There are 10 hidden switches. A switch that is on adds its own fixed numbers to the row, and there is some noise. The rows also spread widely along 12 directions, which tell nothing about the answers.
Some rows, each with its switches (1 for on, 0 for off) after it:
[-4.43 -0.63  0.77  0.84 -0.10  1.05  0.49 -0.94 -0.19  0.67 -1.15 -1.58
  0.25  1.63 -0.65 -0.49 -1.38 -1.10 -1.57  1.04  0.17 -0.32 -3.10  1.13
  0.20 -0.14 -0.55  1.55 -0.92  1.77  0.40  1.19  0.13 -1.88  0.86 -0.50
 -0.82 -1.15  0.08]
0 0 1 1 1 0 0 1 0 0
[-2.03  0.86  0.46 -0.73 -0.52 -1.30 -0.32 -0.90  0.52 -1.46  0.92  1.51
  1.63 -0.37 -0.24  0.03  0.05 -0.82  0.45 -1.38 -0.75  1.58  0.76  0.92
  1.06 -2.38  0.76  1.94 -2.47  0.05  1.75  0.79 -2.07 -0.84  0.36 -1.13
  0.95 -3.65 -1.26]
0 1 1 1 1 0 0 0 1 0
[-1.80  0.91 -0.72 -2.14  3.06 -0.30  0.16  2.26  0.24  1.06 -2.39 -1.11
  2.25  0.56  0.58  0.90 -1.08 -0.23 -0.20 -1.39 -0.26  1.25 -2.48  0.96
  2.22  0.76  2.43  2.76  2.29  3.69 -0.85 -0.54 -0.24 -1.88 -0.90  1.14
 -1.50  0.76 -1.22]
1 0 0 0 1 0 0 0 1 0
[-3.16  0.53  2.42 -0.52 -0.55 -2.11  0.55 -0.22 -0.62 -1.55  2.96  1.48
  2.08 -0.44 -1.03  2.38 -0.30  0.47 -0.25 -1.33 -2.37 -0.39  0.53 -0.38
  0.12  0.12  0.23  1.16 -1.82  0.97  0.98 -0.51 -1.94 -2.28  0.53 -1.38
 -1.59 -1.44 -0.54]
1 0 1 1 1 1 0 0 0 0
[-2.17  1.61 -2.77 -3.19 -2.20  1.37  0.64 -2.98  0.23  0.31 -0.35 -2.30
  1.87  2.43  2.28  2.39 -0.02 -1.19 -0.16  0.20 -0.05  1.62 -0.41 -1.27
 -0.19 -0.35 -1.62  0.94 -1.46  1.56 -1.22 -0.44  0.24  1.81 -1.23 -0.26
  4.43 -1.93  1.88]
0 0 1 1 1 1 1 0 1 0
[-4.33  3.40 -0.47 -3.11 -3.08 -0.12 -0.28 -3.71  0.77 -1.39  2.31  2.92
  0.91 -1.95  0.17  0.48  1.46 -0.42  0.46 -2.77 -0.40  1.44  1.99 -1.17
  0.75 -1.03 -1.15  1.02 -3.71 -0.54  1.88  1.36 -1.43  0.60 -1.95 -0.42
  1.26 -1.93  0.22]
1 0 1 0 1 0 1 0 0 0
[-0.72  1.29  0.22 -0.73 -1.82 -0.54 -0.60 -2.32 -1.25 -1.11  1.15 -1.02
  1.62  2.04  2.58  0.18  1.27 -1.83  2.06  1.07 -0.07  2.01 -0.19 -0.43
 -0.90 -1.40 -0.16  0.18 -1.44  0.70 -0.64  0.92  0.80  0.97  0.50 -2.10
  1.21 -3.26  0.11]
1 0 0 0 1 0 1 0 0 1
[-2.79  1.26  1.44  0.47  0.24  1.23  1.19 -0.81  0.74  2.74 -1.33 -1.61
  2.61  0.23 -0.94  0.64 -4.09  0.45  1.92 -0.36  0.41 -2.26  1.11  0.72
 -0.20  0.66 -1.14  3.16 -2.48 -0.49  2.01 -0.10 -2.60 -0.26 -2.00  1.01
  1.10 -1.37  1.86]
0 1 1 1 0 0 0 0 1 0
[-1.65 -0.48  2.24  1.57 -0.40 -1.85  0.46 -0.95 -1.33 -1.20  2.21  0.48
  1.17  0.87  1.05  0.93  0.63  1.11  1.05  0.58 -0.69 -1.49 -0.97 -1.06
 -0.73  0.54  0.23  0.43 -0.30  0.59  0.10 -0.12 -0.05 -1.47  0.91 -2.10
 -1.53 -1.18 -0.06]
0 0 0 0 1 0 0 0 0 0
[-2.78  3.03  2.80  1.15 -0.51  0.04  0.60 -2.88 -0.14 -4.32  3.04  2.40
  0.46 -1.25 -0.22 -1.89  2.98 -1.15 -0.89  1.43 -1.21  0.35  0.01  0.72
 -1.12 -1.92 -0.33 -1.48 -0.19  0.29  0.27  1.26  0.48 -0.70  2.11 -2.34
 -2.02 -0.21 -1.42]
0 1 0 1 0 0 0 1 0 0
[-4.21 -0.62 -2.17 -0.91 -1.02  0.24  0.32 -1.67  0.54  1.01  1.09  1.50
 -1.27 -0.06 -1.29  1.01 -0.09 -0.22 -2.25 -1.09  1.47 -1.29 -1.99 -2.75
  3.51 -0.04 -1.06  2.33 -0.43  1.62  0.00  0.52 -0.84 -0.71 -1.02  1.25
  0.74 -0.12  1.65]
0 1 0 0 1 0 0 0 0 0
[-3.55  0.04 -2.13 -3.62 -1.49 -1.21  0.01 -1.65 -1.23 -0.39 -0.62 -1.63
 -1.21  1.14  5.77  0.54  0.56 -0.35  5.16 -0.51  2.78 -0.57 -0.41 -0.17
 -0.45  0.38  0.28  2.11 -0.88  1.16 -1.21 -1.01  1.08  2.55  1.92  0.70
  3.86 -2.59  0.67]
0 0 0 1 1 1 0 0 1 1
[-3.43 -0.24 -1.77 -2.73 -1.26  3.17  1.19 -1.87  2.36 -0.60 -1.46 -2.27
  0.86  1.65  0.48  1.17 -0.82 -1.04 -3.20 -0.50 -1.55  0.41 -2.85  1.15
 -0.67 -1.49 -1.62 -0.03 -1.10  1.23  0.42 -0.56  0.08 -0.17 -1.02  0.39
  3.34 -1.20  0.54]
0 0 1 0 1 0 0 0 1 0
[-3.58  3.98  1.57  0.58  0.20  1.50  2.81 -3.95  0.71 -0.88 -0.83  0.74
  0.86 -0.32  1.52 -2.02  2.16 -1.81  0.31  0.41  1.53 -0.18 -1.43  1.32
 -1.45 -0.83  0.66  0.20 -0.19  1.66  0.29  1.68  1.42  0.51 -0.14 -1.10
  0.45  0.00  0.27]
1 1 1 0 0 0 0 0 0 1
[-4.73  2.28  5.25 -0.06  0.72 -0.74  1.30 -0.05  0.06 -2.66  2.71  1.11
  1.56 -2.33 -0.34  0.82 -0.99  0.75  2.57 -0.49 -2.22 -3.45  1.99  1.68
 -1.97  1.51 -0.53  0.15 -0.42 -0.15  0.53 -1.43 -1.40 -0.78  1.52 -0.33
 -2.71  0.90 -0.59]
1 1 0 1 0 0 0 0 1 1
[-2.36  0.30  0.57 -2.04  0.54 -0.62  0.45 -0.06  0.54 -1.36 -0.29  0.27
  1.43  0.25  0.76  1.43 -0.09  0.10 -0.06 -1.38 -1.36  0.57 -2.53  0.37
  0.72 -0.40  0.52  0.97  0.38  1.51  0.03 -1.57  0.14 -1.21  0.10  0.32
 -0.13 -1.26 -1.35]
0 0 0 1 1 0 1 0 0 1
[-5.62  1.77  2.17 -0.51 -2.33  0.05 -1.04 -1.70 -0.33 -1.53  2.60  0.81
  1.63 -0.92 -1.37  0.04 -1.27 -0.62  1.04 -0.48 -1.40 -0.48  1.71 -0.40
 -0.12  0.50 -1.91  0.86 -3.50 -0.70  1.55  1.59 -1.72 -0.90 -0.42 -0.86
 -2.09 -1.57 -0.08]
1 0 0 1 1 0 1 0 1 0
[-1.88  1.73 -0.27 -0.58 -1.53  1.18  0.41 -1.89  1.08  1.06  1.42 -0.34
  4.54  0.70 -2.03  1.28 -0.19 -1.55 -2.59 -1.87 -2.25  1.58  2.31  0.72
  0.25 -1.22  0.51  1.03 -4.44  1.41  0.90  2.13 -2.54 -1.69 -3.04 -2.76
  0.64 -2.77  1.28]
1 0 1 0 1 0 0 0 1 1
[-6.26  1.29  1.17  0.20 -1.16 -0.94 -0.11 -0.97 -0.87  0.80  3.38  2.11
  0.71 -1.18 -3.17  1.25 -0.78 -0.50  0.08 -0.58 -0.23 -2.74  2.08 -1.80
  2.87  2.08 -1.11  3.22 -2.57  1.72 -0.40  1.83 -2.27 -1.62 -0.90 -0.91
 -2.71 -0.03  2.16]
0 0 1 0 1 1 1 1 1 1
[-0.35  2.65  0.74 -3.35 -0.12  0.48  1.12 -1.08  0.00 -0.24  0.99 -1.52
  1.98  0.36  2.64  2.40  0.44  0.45  2.20 -0.52 -1.22  0.35  2.06  0.79
 -2.06  0.51 -0.49 -0.02  0.42  1.07 -1.60 -2.31 -0.17  1.52 -0.12 -0.02
  2.17  0.01  0.99]
1 1 1 0 0 0 1 0 0 0
[-7.16 -0.38  2.23 -0.94  0.60  0.12  0.18  0.81  1.30 -0.82 -0.03  1.23
 -0.56 -1.94 -3.16  0.36 -2.95 -0.31 -0.96 -1.46 -1.29 -2.65 -1.61  1.60
  2.03  0.44 -0.83  2.78 -1.35  0.77  1.75 -0.34 -2.17 -2.31  0.81  1.54
 -2.05 -0.37 -0.66]
0 0 1 1 1 0 0 1 1 1
[-2.05  2.55  2.80 -0.81 -0.13  0.35 -0.72 -0.56  0.47 -3.11  0.96 -0.22
  2.53 -0.57 -0.30 -0.33 -1.08 -1.13  1.09  0.63 -2.77  0.85  1.59  2.21
 -1.49 -1.83 -0.48  0.04 -1.69 -0.78  1.87 -0.52 -1.75  0.05  0.96 -0.64
 -0.19 -2.12 -1.40]
1 0 0 1 1 0 0 1 1 0
[-4.11  0.34  1.10 -2.23  0.93 -0.69  1.00  0.56 -0.08 -1.18  0.05  0.17
  0.35 -0.29  0.07  1.98 -1.40 -0.03 -0.58 -0.22 -0.77 -0.60 -3.23 -0.58
  1.44  0.85 -0.43  1.49  1.84  1.96 -0.31 -1.83  0.06 -1.29  0.61  2.12
 -0.94  1.06 -1.09]
1 1 0 1 0 1 0 0 0 0
[-1.22  2.46 -0.77 -2.66  0.62 -0.69 -0.18 -0.27  0.00  0.49 -0.42  0.96
  1.54 -0.97  1.39  0.21  0.35  0.30  1.53 -2.07  0.64  1.46  0.13 -0.15
  1.37 -0.06  1.23  1.91  0.22  1.30  0.46 -0.09 -0.64 -0.35 -1.40  1.07
 -0.21 -0.14 -0.57]
1 0 0 0 0 0 0 0 0 0
[-2.57  2.59 -0.85 -1.68  0.61  3.16  1.86 -2.40  2.72 -0.54 -1.41 -1.43
  0.76 -0.24  1.29 -1.15  0.87 -0.92 -0.43 -0.90  0.51 -0.75  0.75  3.13
 -2.00 -1.81 -0.01 -0.10 -0.61  1.22  0.24 -0.84 -0.45  1.41  0.53  0.35
  3.42 -0.34  1.10]
0 0 1 1 1 0 0 0 1 0
[-2.07  0.15  2.18 -0.96  0.44 -0.33  0.15  0.74 -0.29  0.76 -0.17 -1.11
  0.34 -0.03  0.73  1.28 -2.55  0.43  2.69  0.59 -0.44 -2.09 -0.09  0.39
 -0.14  1.19 -1.34  1.82  0.72 -0.10  0.08 -1.70 -0.75  0.08  0.57  1.39
 -0.33 -0.13  0.89]
0 0 1 0 0 0 0 0 0 1

New rows, each followed by its switches (1 for on, 0 for off):
[-0.11  0.78  4.49  2.06  0.46 -3.33 -0.49  0.53 -1.92  0.18  1.41  0.30
  2.64 -0.10  0.32  0.74 -1.92  0.69  5.06  0.19 -0.35 -1.03  2.52  0.55
 -1.18 -0.08  0.83  2.64 -2.00 -1.18  2.22 -0.62 -2.71 -0.59  1.20 -1.42
 -1.01 -3.32 -0.20]
1 0 1 1 1 0 0 0 0 0
[-5.21  2.72  1.85 -1.50  0.15  0.85  1.82 -1.65  0.82 -1.20 -1.50 -0.61
  2.25 -0.16  0.95  0.85 -1.17 -0.40  0.46 -0.66 -1.16  0.24 -1.93  1.49
 -1.09  0.73 -0.08  1.24 -0.56  1.04  0.98 -0.12  0.01 -0.64 -0.89  0.13
  0.00 -0.22 -0.94]
1 1 1 1 1 0 0 0 1 0
[-3.90  1.68  0.15 -2.24 -0.48 -0.28  0.31 -1.02 -0.35 -0.49  1.31  0.76
 -0.82 -0.84  1.01  0.67  1.05 -0.20  0.22 -0.48  0.55 -0.02 -0.20 -0.47
  0.27  0.66 -0.83  0.85  0.99  1.75 -1.02 -0.02  0.44  0.22  1.36  0.63
 -0.49  1.10  0.27]
1 0 1 1 0 0 0 0 0 0
[-3.61  1.35  2.03  0.96  0.32 -1.13  0.79 -1.73 -0.79 -1.73  1.35  1.25
 -0.73 -0.64  1.31 -2.18  1.91 -0.49  1.99  0.12  1.71 -1.10 -0.16  1.31
 -0.98 -1.35  1.35  1.12 -0.78  1.05  0.47  0.81  0.13 -0.43  2.97 -0.87
 -0.77 -1.42 -0.96]
1 1 0 1 0 0 0 1 0 0
[-4.06  1.26 -0.09 -1.35 -1.35 -0.39 -1.43 -0.62 -0.49  0.92 -0.03  0.66
  2.50 -0.03 -1.43 -0.64 -1.71 -1.61  0.80 -1.58 -0.11  2.02  0.38  0.41
  2.40 -1.06  0.47  3.50 -4.11  0.73  1.83  2.82 -1.93 -1.66 -1.81 -0.36
 -1.12 -3.53 -0.77]
1 0 0 1 0 0 1 1 1 1
[-0.35  1.62  0.09 -1.73 -0.65 -1.24 -0.72 -0.56  0.66 -0.44  2.08  2.19
  3.05 -0.95 -1.57  2.19 -0.46  0.02 -0.58 -2.16 -2.13  1.38  1.60 -1.14
  2.27 -1.12 -0.09  1.50 -1.94 -0.11  1.42 -0.74 -2.87 -0.95 -1.96 -0.34
  0.29 -2.20  0.10]
0 0 0 1 1 0 0 0 0 1
[ 0.34  2.74  2.30  0.14 -0.47 -0.23  1.24 -2.73 -0.34 -1.83 -0.08 -0.28
  2.35  0.93  2.72  0.04  1.15 -0.82  2.40  1.43 -0.39  1.30 -0.46  0.79
 -2.43 -1.39 -0.26 -0.46 -0.13 -0.16  0.46 -0.38  0.92  1.04  0.68 -1.77
  1.49 -2.10 -0.30]
0 0 1 1 0 0 0 0 0 1
[-5.15  4.28  2.68 -1.70  0.77  0.75  1.05 -1.31  0.78 -1.32 -0.76  0.92
  1.24 -2.32 -0.15 -0.44 -1.32 -0.54  2.19 -0.37 -0.64 -0.95  0.91  1.95
 -0.05  1.16 -0.86  1.64 -0.26  0.22  0.87 -0.10 -0.80  0.41 -0.46  1.09
 -1.02  0.74 -0.34]
0 1 1 1 0 0 0 1 1 1
[-2.42  1.42 -0.32 -0.49 -0.70  2.42  2.00 -3.00  1.49  0.77  1.04 -0.72
  0.54  0.61 -0.21  1.33  0.28 -0.84 -1.32  0.16  0.04 -2.45  0.80  0.02
 -0.89 -0.26 -1.53  0.28 -1.07  1.04 -0.64 -0.96 -0.73  1.20 -0.64 -0.26
  3.15 -0.20  3.41]
0 1 1 0 1 0 0 0 0 1
[-3.47  1.85  0.19 -1.22 -0.72  0.41 -0.95 -1.23 -2.08  0.07  0.61 -1.59
  2.24  1.39  1.23  0.19  0.46 -0.95  0.34  0.75 -0.61  2.34 -0.67 -0.46
  0.45  2.05 -0.62  0.50 -0.01  2.28 -2.05  2.02  1.40 -1.06 -0.65 -1.35
 -2.86  0.21 -0.31]
0 1 0 1 1 0 1 0 0 0
[-1.66  2.00  0.72 -1.54 -0.98 -0.48 -0.97 -1.20 -1.10 -0.18  1.50 -0.15
  2.16 -0.10  1.61  0.54  0.46  0.00  2.20 -0.45 -0.80  0.70  2.00  0.01
 -0.30  1.08 -0.20  0.54 -1.31  0.31 -0.29  0.56 -0.50  0.00 -0.95 -1.13
 -0.93 -1.09  0.46]
0 0 0 0 1 0 0 0 0 1
[-1.56  0.51  2.72 -0.06  1.97  1.32 -0.41  1.58  0.90 -1.97  2.20 -0.93
  0.04 -1.20 -1.57 -1.15 -0.20 -1.02 -0.94  0.66 -1.89 -1.85  1.60  3.40
 -1.75 -1.50 -0.47 -0.94  0.95  1.04 -0.37 -1.45 -1.53 -1.08  3.85  0.33
 -2.29  1.06 -0.50]
1 0 0 1 0 0 0 0 0 0
[-1.34  3.17  2.66 -0.08  1.10  1.53  0.48 -0.66  1.95 -2.70  2.10  1.76
  3.13 -1.80 -3.54 -0.57  0.36 -2.20 -3.48 -0.54 -3.37  1.06  1.09  2.30
  0.19 -2.77 -0.05 -0.97 -0.80  0.94  1.10  0.21 -2.04 -1.80 -0.16 -0.73
 -1.94 -0.05 -1.08]
1 1 0 1 0 0 0 0 0 1
[-2.42 -0.08  1.24  1.39  0.77 -0.76  0.00  0.11 -1.06  3.07 -1.44 -1.26
  1.98  0.97  0.17 -0.76 -2.00  0.28  2.25 -0.71  1.68 -0.70 -0.06  1.10
  0.38  0.85  1.14  3.47 -2.05  1.10  1.32  1.34 -1.44 -1.89 -0.56 -0.55
 -1.21 -2.11  0.50]
0 0 1 1 1 0 0 0 0 0
[-3.76  2.32  1.82  0.69  1.30  1.38  2.52 -1.86  0.30  0.28 -1.13 -1.07
  2.61  0.86  0.59 -0.04  0.00 -0.76 -0.72  0.11  0.06 -0.88 -2.41  1.26
 -1.11  1.24  0.84  0.47  0.36  2.86 -0.58  0.02  0.85 -1.07 -0.83 -0.61
 -1.01  0.73  0.38]
1 1 0 1 1 0 0 0 0 1
[-2.21  1.05 -0.58 -2.51  0.18 -0.16  0.80 -1.02  0.67 -0.58 -0.76 -0.50
  1.32  0.41  1.20  1.19 -1.05 -0.90  0.75 -0.86  0.11  0.49 -1.57  0.19
  0.71 -1.45  0.14  1.68 -0.64  0.90  0.96 -1.81 -1.09  0.54 -0.20  1.62
  2.85 -1.89 -0.27]
1 1 0 1 1 1 0 0 0 0
[-2.16  1.56  0.33  0.05 -2.04 -0.82 -0.86 -1.74 -0.54  0.33  1.94  1.70
  3.02  0.43 -2.38  1.80 -0.85 -1.41 -1.59 -0.60 -1.40  1.62 -0.34 -2.50
  2.62 -0.51 -0.89  1.77 -2.75  0.41  1.57  1.60 -1.91 -1.40 -2.33 -1.16
 -0.82 -2.33  0.60]
1 0 0 1 1 0 0 0 0 1
[-1.12  0.92  2.15 -0.46  2.69 -0.27  1.30  0.89  0.58 -0.12 -1.75 -1.16
  1.01  0.25  0.92 -0.25 -1.07 -0.54  1.35 -0.07  0.10 -0.19 -1.62  2.80
 -0.76 -1.44  1.32  1.59  1.49  1.41  0.55 -1.70 -0.49 -0.61  1.91  0.98
  0.35 -0.71 -1.25]
1 1 1 1 0 0 0 0 0 0
[-1.42  0.27  0.02 -3.79 -1.47  0.93 -0.09 -1.45  0.93 -1.39 -1.06 -2.87
  1.31  1.44  3.13  1.40 -1.84 -1.18  2.41 -0.45 -1.22  0.89 -0.49  2.11
 -2.23 -2.48 -1.09  0.31 -2.13 -1.00  1.14 -2.72 -0.75  2.12  0.88  1.24
  5.09 -4.05 -0.28]
1 1 0 1 1 0 0 0 0 1
[-0.48  1.41  2.46  2.88  1.51 -1.39 -1.00  0.21 -0.88  0.02  3.63  1.77
  0.85 -1.37 -2.68 -1.46  0.57 -1.43  1.20  1.05  0.30 -2.08  3.77  0.19
  1.55 -0.93  0.52  1.47 -0.40  0.69 -0.11  1.00 -2.61 -0.60  1.84 -1.34
 -2.95 -0.50  1.24]
0 1 0 0 1 0 0 0 0 1
[ 0.10 -0.07  1.23 -0.49  0.22 -1.97 -1.15  1.22 -0.98  0.17  0.90  0.17
  1.93  0.75 -0.53  1.64 -2.07 -0.43  1.11  0.48 -0.96  0.95 -0.49 -1.25
  1.97 -0.82 -0.28  2.27  0.18  0.14  0.79 -0.62 -1.75 -1.03 -0.11  0.60
 -0.73 -1.68 -0.61]
1 1 0 0 0 0 0 0 0 0
[-0.20  1.08  0.30  0.20  1.23 -0.75 -0.01  0.14 -1.93  2.60 -1.66 -2.43
  2.38  2.33  1.89  0.96 -0.98  0.05  2.69  1.12  1.09  0.84 -0.87 -0.60
  0.56  1.82  0.79  2.65  1.24  2.32 -1.48  0.33  0.60 -0.38 -0.92 -0.64
 -0.64 -0.56  0.99]
0 0 1 0 1 0 1 0 0 0
[-1.10  2.30 -0.93 -3.40 -2.68  0.52 -0.37 -2.53 -0.63 -2.95  1.79 -0.82
  1.28  1.86  2.15  2.51  1.20 -1.63 -0.91  2.12 -2.75  3.60 -0.04 -0.89
 -0.56 -1.19 -2.49 -0.95  0.45  0.75 -2.06 -0.12  1.12  1.80  0.75 -1.41
  2.59 -1.39 -0.13]
0 1 1 1 0 0 0 1 1 0
[-2.99  1.57 -1.42 -0.82  0.55  0.42  0.79 -1.79 -0.22  1.67 -0.69 -0.53
  1.63  0.54  0.72 -0.65  0.37 -1.43  0.33 -1.17  2.09  0.12 -0.45  0.39
  1.44 -0.08  1.32  2.38 -1.60  2.56 -0.38  1.05 -0.49 -0.38 -0.91 -0.03
  0.73 -1.21  0.98]
0 1 0 1 1 1 0 0 0 1
[-3.63  2.18  0.52 -2.27 -1.18  2.42  2.04 -2.65  0.93 -0.88  0.73 -2.39
  2.30  0.91  1.92  1.92  0.56  0.05 -0.21 -0.70 -2.00 -1.20  1.62  2.51
 -3.71  1.05 -0.62 -0.77 -1.86  1.56 -1.30 -1.11  0.21  0.48 -0.18 -1.86
  2.13 -0.48  1.69]
0 0 1 1 1 0 0 1 1 1
[-0.60 -0.32  1.36  0.12  0.51 -1.91  0.95  0.72  0.15  0.07  1.98  0.72
  1.65  0.25 -0.97  2.66 -1.02  0.35  0.10 -0.93 -1.05 -1.06  0.86 -0.31
  0.69 -1.26  0.71  2.34 -0.68  1.03  0.47 -1.45 -2.44 -0.97  1.01 -0.68
  1.15 -1.92  0.34]
1 1 1 1 0 0 0 0 1 0
[-5.38  0.89 -0.88 -2.82 -3.05  1.25 -1.26 -2.12  1.18 -1.79  2.12  0.99
  0.48 -0.87 -1.52  0.22 -0.24 -1.33 -2.44 -1.53 -1.97  1.64  0.97  0.32
  1.02 -1.46 -2.26  0.32 -3.75 -0.31  1.51  1.81 -1.66 -0.84 -0.60 -0.47
  0.25 -1.97 -0.25]
0 0 1 1 1 0 0 0 1 0
[-6.11  2.59 -0.03 -3.26 -2.19 -0.09 -3.53 -0.59 -0.85 -2.46  4.46  2.81
 -2.35 -3.89 -0.91 -2.50  1.29 -1.41  1.80 -0.60 -0.02  0.35  4.46 -0.40
  2.13  0.34 -2.72  0.49 -1.16 -0.49 -0.50  2.91 -1.24  0.55  1.85  0.77
 -4.06  1.00 -0.59]
0 0 0 0 0 0 1 0 1 0
[-4.76  1.25  2.16  1.27 -0.23 -0.20  0.34 -0.88 -0.49  0.28  2.36  1.26
  1.43 -0.33 -3.29  1.26 -1.58 -0.35 -1.46  0.17 -0.91 -1.89 -0.42 -1.92
  1.93  1.50 -1.48  1.60 -0.74  1.24  0.24  0.52 -1.62 -1.83 -0.81  0.01
 -2.99  0.74  0.99]
1 1 0 1 1 0 1 0 0 0
[-0.97  2.12  0.00 -0.59  0.89 -2.22 -1.01  0.65 -1.28  1.09  0.64  1.12
  1.31 -0.55  0.19 -0.44  0.51 -1.00  2.09 -0.68  1.24  1.86  1.79  0.00
  2.16 -0.44  1.70  3.25  0.05  2.03 -0.31  1.84 -1.41 -0.49  0.71 -0.62
 -1.49 -1.06 -0.30]
1 0 1 1 0 0 0 0 1 0
[-1.39 -0.99 -0.20 -1.72 -0.94 -0.38 -1.39  0.80 -0.66  2.14 -0.77 -2.14
  3.16  1.72  0.41  0.68 -2.69 -0.10  1.65 -1.30 -0.68  1.89  0.87  1.09
  0.71 -0.41  0.32  3.10 -3.36  0.36  1.11  1.56 -1.86 -1.97 -1.71 -0.72
 -0.22 -3.71 -0.51]
0 0 1 0 0 0 1 0 1 0
[-2.47  0.66 -1.12  0.18  0.31  0.41  0.70 -1.83  0.71  1.02  1.25  0.79
 -2.72 -0.43 -0.22 -2.36  2.30 -2.18  0.58 -0.43  3.69 -2.12  1.66  1.77
  0.44 -3.24  1.16  2.26 -1.52  2.30 -0.83  0.59 -1.01  1.35  3.87 -0.02
  2.38 -1.88  2.07]
1 0 1 1 0 0 1 1 0 1
[-1.82  2.30  1.10 -2.10 -0.02  0.36  0.12 -1.04  0.48 -3.27  2.38 -0.30
  0.53 -0.98  2.30 -0.36  2.43 -0.34  1.06 -0.16 -1.88  0.14  2.90  2.52
 -2.69 -0.79  0.09 -1.48  0.20  0.78 -1.22 -0.64  0.02  0.75  2.43 -1.77
  0.18 -0.22 -0.41]
0 0 1 0 1 0 0 0 1 0
